Every row belongs to one group in each of 4 separate groupings. Each group adds its own fixed numbers to the row, and there is some noise. The rows also spread widely along 11 directions, which tell nothing about the answers.
In the rows, zero is written as 128.
Known rows, each followed by its group in each grouping:
[117 110  90 127 115  76 127 131 125 117 111  97  84 152 151 133 137 130
 186 146 135 179  94  71 108]
J231 A Torez X
[135 118 169 117 123 149 107 132 140  91 123 116 129 114 116  89  98 122
 166 137 126 122 142  77 137]
J231 B supu M
[135 111 151 154 125 101 147 158 133  83  95 130 142 124 129 111  79 158
 164 144 174 169  97 101 144]
J656 A Torez X
[129 132 171 155 124 136 144 144 137  58  70 151 143  91 125 152 155 160
 145 113 144 151  95 131 125]
J538 P Vorel C
[154 121 192 162 155  94 121 171 126  77  92 134 142  98 123 152 153 109
 132 147 100 112 146 110 150]
J701 B supu V
[112 102 102 159 136 106 162 144 152 105  90 122 144 158  77 127 146 155
 151 139 152 178 123 138 109]
J538 H gudu V
[161 152 142 143 119 126 105 187 133 117 161 183 150 108 115 111 114  83
 168 139 131 127 147  96 169]
J701 H Faken D
[124  91 182 134 147 102 156 140 131  52  68 103 133 132 105 142  89 168
 148 124 122 147 113 132 132]
J103 P gudu T
[124 120 132 149  66  88 136 113 131 163 132 166 155  89  95  65 121 138
 185 125 172 146  94 149  76]
J103 B rika C
[158 165 138 160 140 145 122 162 161  55 140  96 114 134 128 131  71 130
 134 158 145 173 140  46 177]
J656 B Faken M
[114 119  79 178 142 108 151 146 128 138 142  99 134 171 112 117  97 134
 144 179 160 180 114 105 104]
J103 B rika T
[121 112 144 139 108 170 128 103 151 114 123 133 133 109  95  91 151 133
 153 111 137 118 119 135  77]
J231 A Vorel D
[ 79  93 109 120  86 124 127 146  98 175 140 163 122 137 149  72 128 135
 208 136 148 120  69 150  76]
J231 B supu D
[121 109 152 109 134 111 143  80 117 109 118  82  80 104 161 130 133 132
 142 125 109 133 110  61 100]
J701 A Vorel M
[117  84 145 163 152 155 125 106 113 153 136 109 117 109 121 102 180  96
 126 155 118  99 149 110  69]
J701 A supu D
[151 157  91 101 129  49 121 126 160 116 139 157 113 155 100 126 173 120
 161 126  59 118 143 128 137]
J538 B rika T
[120 139 164 127 173 162 164 104 155  62 116 138 145 104 110 126 106 181
 127 128 126 143 141  92 156]
J656 P supu M
[134 111 133 131 111 100 125  94 149 112 124  72 107 153 100  90  90 139
 153 144 131 159 102  94 103]
J538 P rika V
[128 164 176 128 220 178 177 135 150  50 131 162 154  96 132 155 111 161
  97 144  92 130 164  65 205]
J538 H supu D
[135 150 130 110  91  18 148 124 136 118 140 130 104 163 143 146  91 152
 173 118  89 146  60 138 131]
J701 H Faken V
[139 135 154 136 208 146 146 162 104 107 145 147 129  71 158 132 120  97
 120 182 124 143 183   4 196]
J701 B supu D
[123 155 153 122  84  59 149  99 140 111 139 113 109 160 140 132  67 178
 165 111 111 147  24 177  89]
J231 P gudu T
[153 107 172 144 107 125  96 121 153  63  92  53  91 148 109 116 130 129
 148 123  96 117 119 122  95]
J656 A supu V
[112 107 121 109 125 179 117 148 131 112 121 133 131 156 125  88 117 135
 180 134 120 118 119 113 111]
J538 A supu T
[149 156 140 163 121  82 119 158 112 133 166 165 124 114 158 115 141  96
 147 152 114 101  99 145 119]
J656 A gudu X
[ 89  74 135 151  84 138 107 154 126 141 130 136 142 175 122  75 136 116
 188 133 132  79  87 180  67]
J231 H Torez V
[ 86 110 108 148 118 155 144 112 117 139 136 166 144  96 126 110 166 147
 166 124 151 129  95 131  78]
J103 P rika X
[118 155 101 115 105 142 144  71 141 156 197 127  93 134 142  75 123 134
 150 120 123 122  97 112  86]
J656 H Vorel D
[121 142 162 128 143 176 138 176 151  67 138 185 176 151 137 129  97 158
 146 128 103  82  98 146 153]
J701 A Vorel X
[163 152 127 116 136 122 130 136 162 102 148 141 142 134  92  82  92 114
 147 152 119 144 159  68 168]
J538 A Vorel V
[135 153  89 106 137  94 126 106 149 131 186 120  90 182 144 126 117 123
 154 146  72 124 121  83 129]
J701 P Torez T
[125 130 109 151 126 162 115 108 146  96 128  75  79 126 126 137 173 118
 139 132 118 154 126  76  88]
J538 P gudu V
[118 143  92 114 110 110 134 134 150 116 122 174 140 127  91 117 153 150
 192 117 130 168 118 114 131]
J231 P supu V
[152  97 182 141 139 104 118 145 150  31  48  51 107 145 105 165 122 143
 141 128  97 153 128  95 131]
J701 A supu V
[134 130 201 169 131 121 118  97 132 111 156 110 132 123 134 126 131 115
 101 137  75  53  94 166  83]
J701 P rika V
[133 168 101 161 123 156 118 135 147  60 110 100 101 103 132 167 165 144
 147 116 150 188 109  73 123]
J656 P rika M

New rows. What belongs after each?
[144 115 155 184 123  92 136 133 110 122 105  84 110  92 143 132 129 107
 129 156 172 175 104  73  97]
J701 B Vorel V
[171 157 154 147 124 121 111  97 169 104 144 126 139  96  69  99 131 110
 138 134 124 148 159  86 127]
J231 P supu V
[120 117 108 158 124 124 142 149 136 106 112 118 127 138 111 112 124 141
 159 145 163 165 117 115 113]
J656 A gudu M
[126 128 148 138 194 159 157  98 137  80 127  93 111 117 136 154 125 140
  97 147 114 144 146  48 133]
J701 P Vorel T
[144 147 193 116 127 148 127 117 130 119 161 183 160  66 120  66  83 119
 148 128 129  97 121 104 154]
J538 P rika D
[160 162  97 153  68 111  99 134 161 147 158 138 142 151  89  96 124 112
 181 134 144 159 109 138  93]
J701 A supu M
[143 152 145 173 186  64 178 126 135 101 130 134 135 125 129 182 125 146
  95 159  99 149 122 111 147]
J701 A Faken T
[162 165 166 191 146  63 158 129 139  97 143 139 132 115 130 143 104 136
 110 153 129 147 105 134 143]
J656 P Torez D
[155 101 145 156 136 155 105 149 164  87 130  86 133 181  79 102 107  98
 129 149 119 114 156 116 117]
J701 H Vorel D
[138 131 184 112 153 111 151 106 159  71 115 153 154 126  90 121 108 161
 133 113  92 104 128 144 140]
J231 P Vorel T
[154 143 128 107  86 138  89 181 145  67 111 115 104 153 132 120  90 122
 199 118 118 151 103  87 150]
J538 A Faken T
[169 137 138 174 132  76  90 143 145 106 149  98 120 171 111 137 136  85
 125 166  91 111 121 130 112]
J701 P rika X
[121 116 167 118 100 190 120 156 131  74 107 142 141  84 133  94 102 134
 181 111 161 132 126  80 134]
J103 B Vorel M
[121 168 105 121 161 164 153 143 151  70 136 139 124 127 133 170 123 163
 143 122 117 171 120  70 157]
J701 P gudu T
[137 107 187 165 171 152 133 109 159  76 118 103 131 128 105 132 155 127
  86 148  85  76 160 119 105]
J701 B Vorel C
[105 151 136 156 122 180 114 160 132  82 148 127 127 150 155 144 113 140
 147 133 114 113  66 139 115]
J231 P rika D
[155 159 177 130 102 138 107 100 164  79 113 151 129  60 107 119 179 132
 144  96  97 105 131 116 112]
J538 B rika C
[ 68  76 130 128 143 165 162 116 110 144 134 136 144 158 130  90 116 159
 159 137 126 101 104 155  76]
J103 H supu T
[171 157 128 157 117 127 114 136 168  97 130 131 148 133  72 112 129 110
 144 133 139 151 142 118 119]
J231 A Vorel T
[ 99  78 108 123 126 129 142 120 111 168 133 149 139 120 104  65 145 117
 179 149 136 120 145 110  93]
J103 A supu V
[145 150 176 151 158 134 157 132 139  92 125 160 158  83 114 125 118 138
 120 135 125 127 132 117 144]
J538 A gudu T
[107 132 115 158 126 181 140 137 155 119 171 137 169 166 101  83  81 145
 142 155 129 111 110 138 111]
J103 A rika V
[176 147 166 147 142  70 129 142 149  81 141 127 124 127 103 134 104 102
 126 150  77 120 157 108 167]
J103 A Faken D
[114 107 148 107  68 138 121  86 162 127 135 110 132 133  97  62  79 162
 179 106 136 121  83 125  78]
J701 B rika V
[143 168 143 183 160 124 165 138 169  74 135 173 158 107  86 154 153 151
 106 123 122 138 145 143 152]
J656 H Faken D
[121 109 158 134 143 147 133 128 109 100 123  83  95 127 172 116 113 118
 133 154 114 119 102  73 117]
J538 A Vorel V
[103  47 134 151 180 134 128 181 107 107  87 126 141 155 120 128 164 100
 149 159 123 104 172 103 128]
J701 H Torez T
[122 113 158 128 105  70 150 132  90 118  94 135 102  61 148 135 152 126
 177 106 142 161  99 109 111]
J103 H gudu D
[132 128 121 146 152 126 132 147 116 140 141 186 146  68 135 127 190  89
 154 144 132 124 173  70 142]
J701 A Torez M
[111 139 104 155 141 140 159 141 135  95 115 140 124 101 127 155 140 154
 152 134 155 191 112  80 134]
J231 A Faken D
[132 117 124 124 152 111 128 123 155  88 122  90 113 175 109 120 107 141
 148 156 100 146 129  88 130]
J231 A supu X
[161 117 202 151 132  89 129 115 140  98 119 111 139 129 107 101 112 106
 120 139 109  96 132 142 118]
J538 H Vorel M
[155 172  93 123 105  92 150  62 180 105 151  78  92 160  97 129 107 158
 139 120 105 182 109 100  92]
J103 A Vorel T
[136 143 122 110 128 142 113 128 170  61 132 135 111 157 109 125 161 137
 154 105  76  94 139 132 132]
J656 P Vorel M
[126 110  67 158  91 148 103 171 155 122 130 110 118 195  87  81 125 129
 186 150 159 165 116 136  92]
J656 B supu D
[129 111 162 125 165  69 167 112 137  93 105 132 121 107 109 133 112 149
 134 140 107 145 138  91 156]
J231 A Faken D
[138 127 141 188 149 187 120 125 165 103 152 103 147 157  88 102 122 117
 101 164 118 105 137 139  97]
J538 A rika D
[153 174 165 158 137 156 142 132 158  74 141 152 173  94  99 128  94 144
 126 125 128 131 124 119 143]
J103 A rika T
[119 122 149 143 152 114 145 160 103 110 138 124 134 141 151 123  97 118
 146 164 113 126 120  98 146]
J103 H supu V
[154 112 184 130 120  58 106 149 120 103 117 150 119 106 139 136 156  97
 157 128  76  79 122 132 129]
J701 A Faken X
[108 136 150 131 145 183 159 115 153  80 120 122 148 128 126 133  89 186
 142 128 131 149 104  98 129]
J701 A supu M
[164 140 130 147 105  96 103 107 168  80 120  56  84 161  96 159 142 119
 138 113 100 159 125 101  93]
J701 H Faken T
[158 150 135 189 136 109 118 132 148 114 141 101 135 158 108 129 132 104
 112 161 109 122 112 145  95]
J538 A rika T
[124 123 121 167 145 110 136 149 151  68  95  96 111 143 116 164 152 145
 138 144 130 166 117 103 116]
J231 B gudu X
[129 102 129 100 103  88 108 123 117 117 114 108  90 137 136  94 131 121
 184 119 102 110 100 122  98]
J656 A rika T
[125 113 161 156 131 141 102 159 118 119 140 142 137 124 139  96 151  90
 142 153  98  60 124 136 111]
J538 B rika V
[149 145 128 148 122 169 118  97 176 111 164 144 135  99  86  81 135 126
 139 127 140 128 155  86 114]
J656 A Faken X
[132  86 115 179 147 129 123 169 122 103  98  97 123 137 102 133 149  99
 148 159 148 159 160  90 110]
J103 A Faken T
[115 106 154 114 122 151 104 152 133  86 120 159 124 143 146 131 182 121
 163 108  65  45 109 158 101]
J701 A Vorel X
[122 153 155 161  85 190 122 122 144 114 139 161 163  71 121 113 143 141
 155 101 154 118  81 136  86]
J701 A rika V
[128  87  99 155 133 139 157 139 161 111  88 117 162 146  52  75 100 148
 156 157 200 203 147  86 123]
J538 A Vorel V
[122 153 122 153 157 169 135 150 133 109 156 162 146  90 124 124 161 103
 139 143 134 133 155  77 144]
J231 H gudu V
[146 126 120 149 123  68 131 143 137 103  99  98 106 163 107 137 135 127
 156 144 119 173 111 127 118]
J538 H supu D
[130  95 151 133 142 142 131 132 176  69  83 127 163 123  57 113 127 154
 147 124 133 135 167 103 136]
J701 B rika M
[138 126 155 190 137 145 137 121 129 119 134 139 132  91 114 110 165 112
 113 140 152 120 124 140  90]
J656 P Vorel D
[115  79 157 146 142  80 132 117 105 105  88  93 104 111 131 122 151 125
 145 142 128 127 116 115 103]
J656 P rika M
[160 149 141 168 131 125 134 143 182  77 120 147 160 127  65 125 130 136
 130 136 120 145 150 125 144]
J538 A Faken V
[144 119 139 134 125 132 103 168 122 111 128 147 138 116 125  98 136  82
 168 147 135 117 146  94 139]
J231 A Vorel M
[137 152 169 131 181 190 128 115 161  66 150 139 143 111 119 144 137 134
 111 134  81  96 167  81 158]
J701 P supu M
[113  90 143 182 129 163  92 175 114 100 137  93 112 166 141 126 137  84
 144 165 117  90 130 126  98]
J103 P Faken M
[152 133 219 144 153 160 111 121 149  76 147 105 131 111 132 115 109 112
 108 143  72  62 147 100 134]
J701 B supu V
[131 129 180 170 183 159 166 126 139  90 137 159 171  74 104 117  91 139
 105 163 153 144 170  65 168]
J103 P Faken C
[180 134 142 141 168 109 114 189 137  71  99 154 151 110  93 142 155  84
 141 146 113 136 189  79 179]
J701 A Vorel T
[149 130 199 121 133 119  95 139 108 101 144 116 109 118 172 125 126  86
 145 139  62  58 120 112 127]
J701 A supu M
[ 87 100 130 127 190 135 162 102 128 117 125 130 112 135 143 145 182 152
 119 152  69  93 146 101 110]
J701 B supu C
[115 116 120 141 164 159 125 145 136  96 136 136 133 138 122 110 150 120
 137 151 107  94 153 107 134]
J656 A rika M
[122 146  98 157 148 155 140 116 178 113 157 141 155 151  81 125 154 140
 121 142  97 115 141 128 112]
J701 A rika V
[113 122  81 135 102 105 144 137 129 149 146 159 125 133 119 100 141 124
 189 131 150 160 122 110 111]
J103 H Torez D
[155 165 131 130 140 173 112 135 176  57 152 131 109 129 120 124 144 126
 140 121  79 105 159  86 155]
J656 A Torez D
[124 117 130 171 139 157 104 143 102 157 185 131 116 120 151  80 149  69
 137 172 135  82 138 113  95]
J656 P gudu M
[134 134 152 129 144  82 166 103 114 108 114 102 105 110 156 151 105 149
 130 135 123 164  90  84 120]
J701 A Vorel T
[150 159 156 140 126  70 126  83 123  88 121  75  68  91 163 171 159 114
 128 125 103 158 100  74 110]
J231 P Vorel M
[112 132 128 120 111 170 131 122 147 110 138 178 138 111 115 118 166 146
 165  95 117 108 108 143 103]
J701 P Vorel D
[164 165 165 162 128 150 109 129 140 114 166 133 130 103 128  95 118 105
 129 145 123 105 134 109 119]
J656 B supu T
[107  98 155 105 162 106 151 101 128  98 115 117 111 143 144 140 139 159
 139 132  64  94 112 119 112]
J701 A supu X
[109  81 119 137 111 147 123 102 174  83  89  76 120 185  67 111 152 147
 157 113 128 133 129 145  67]
J231 H Vorel M
[116  83 174 125 152 119 147 132 114 138 126 162 152 105 119  52  99 134
 152 164 138  96 145 110 136]
J656 B supu C
[137 166 124 190 145 139 163 105 178  98 148 132 145 133  84 148 140 154
  99 137 131 162 126 135 112]
J538 H Faken D
[117  91 131 188 136 108 133 202 117 114 110 175 175 139  96 128 155 101
 156 154 146 116 150 163 128]
J103 H Faken M
[119 121 148 138 169 124 146 124 127  97 160 105 111 162 143 135  89 132
 121 159  83 105 127 102 134]
J103 P Faken T
[145 106 192 141 108  52 107  95  99 168 156 122 120 104 138  91 142  72
 140 140  92  59 112 150  80]
J701 H rika M
[167 140 161 143 127  84 106 141 122 131 146 165 130  87 122 123 165  75
 147 132  94  94 152 111 130]
J701 A Faken T
[107 145  97 141  96 116 165 104 162 120 105 167 149 115  87 125 158 188
 168  95 166 179  82 159  77]
J231 B Vorel T
[153 113 195 192 142 143 129 136 132  83  79  92 151  98 104 144 121 132
 117 140 155 153 119 118  98]
J701 A supu T
[137 146 147 150 135 141 140  89 150 119 142 121 137  86 108 117 128 137
 123 128 135 142 127  87 101]
J701 B rika T
[105 126 189 139 188 187 150 121 105  94 151 153 148  75 159 127 124 128
 110 139  98  71 136  96 137]
J103 P rika T
[107 120 137 178 127 165 162  95 168 114 148 130 157 135  83 104 115 164
 120 136 131 121 120 149  84]
J103 A Faken V
[133 128 137 152 129  82 145 118 137 131 148 155 143 123 112 118 150 112
 147 137 108 110 148 135 119]
J103 H Torez M
[140 161  80 126 128 143 130 115 190 106 170 124 131 193  90 126 120 144
 149 128  98 141 140 104 123]
J701 H Torez T
[125 110 181 124 172 132 150 143 114  75 105 136 148  84 136 117  92 137
 139 152 121 125 148  62 173]
J103 A rika C
[140 148 124 137 133 143 146 106 139  92 129 111 108  82 128 118 137 135
 140 122 160 180 133  47 132]
J656 H Vorel V
[171 101 213 177 132 142  91 156 145  69 101  86 138 123  98 125 106  92
 121 141 117  98 147 116 118]
J701 A Faken T
[117 107 123 133 162 100 159 114 127 128 120 129 131 129 122 128 128 149
 143 157 128 156 123  87 123]
J701 A supu X
[133 102 164 129 153 137 133 156 145  69 107 119 142 151 108 130  86 143
 144 139 105 119 137 104 151]
J701 A Faken T
[123 104 176 146 108  61 149  94 124 137 112 137 137 103 125  95 118 153
 147 133 136 119  74 155  82]
J538 B rika X
[155 111 139 129  95 146  82 154 163  70 105  71 105 170  96  77  87 125
 176 143 135 147 136  87 124]
J656 B supu C
[138 131 132 151 137 141 118 142 144 105 125 143 146 128 100 138 174 110
 145 130 114 123 158 120 120]
J701 H supu M
[150 164 161 152 139 133 138 165 136  93 123 203 180  50 102 124 139 117
 153 130 154 144 155 101 170]
J231 A gudu M
[117  95 117 161 181 174 150 169 137  72 105 117 146 151 112 119 122 137
 129 160 168 157 152  73 149]
J656 H Vorel X
[119 118 144 123 110  98 126 115 117 152 159 147 118 135 147 104 161 104
 154 123  85  68  99 153  85]
J701 H Vorel V
[151 129 148 187 133 152 118 112 155  81 100  75 117 122 106 142 160 126
 118 143 135 159 122 104  82]
J538 A supu X
[111 127 136 164 118 190 125 151 154  78 130  98 134 172 129 140 109 150
 140 133 121 116  90 147  92]
J701 A gudu M
[129 125 138 130 151 153 128 142 147 121 157 163 177 143  89  92 103 122
 144 140 120  99 149 121 140]
J701 H rika T
[156 156 188 175 166 141 142  77 124  95 124  97 106  39 142 147 168 119
  91 131 124 135 140  74 101]
J656 A supu T
[129 135 118 124 146 152 144  94 167  72 110  84 103 141  98 138 130 161
 135 121 119 171 130  83 113]
J538 P gudu T
[141 128 121 106 154 126 146 150 154  86 105 175 152 122  94 103 135 138
 157 138 119 141 167  86 172]
J538 A Vorel C
[ 96  75 129 107 130  83 182  87 138 119  78 120 135 122  84  95 113 177
 167 119 166 183 116 102 108]
J231 H Vorel V
[142 151 139 145 121 125 122 115 138  79 123 111  84  91 155 146 183 129
 136 113 120 134 110  90 101]
J656 B Vorel X
[137 102 128 154 121 119  98 186 145 129 140 132 161 210  82  71  84 104
 168 176 125 103 134 162 115]
J231 B supu T
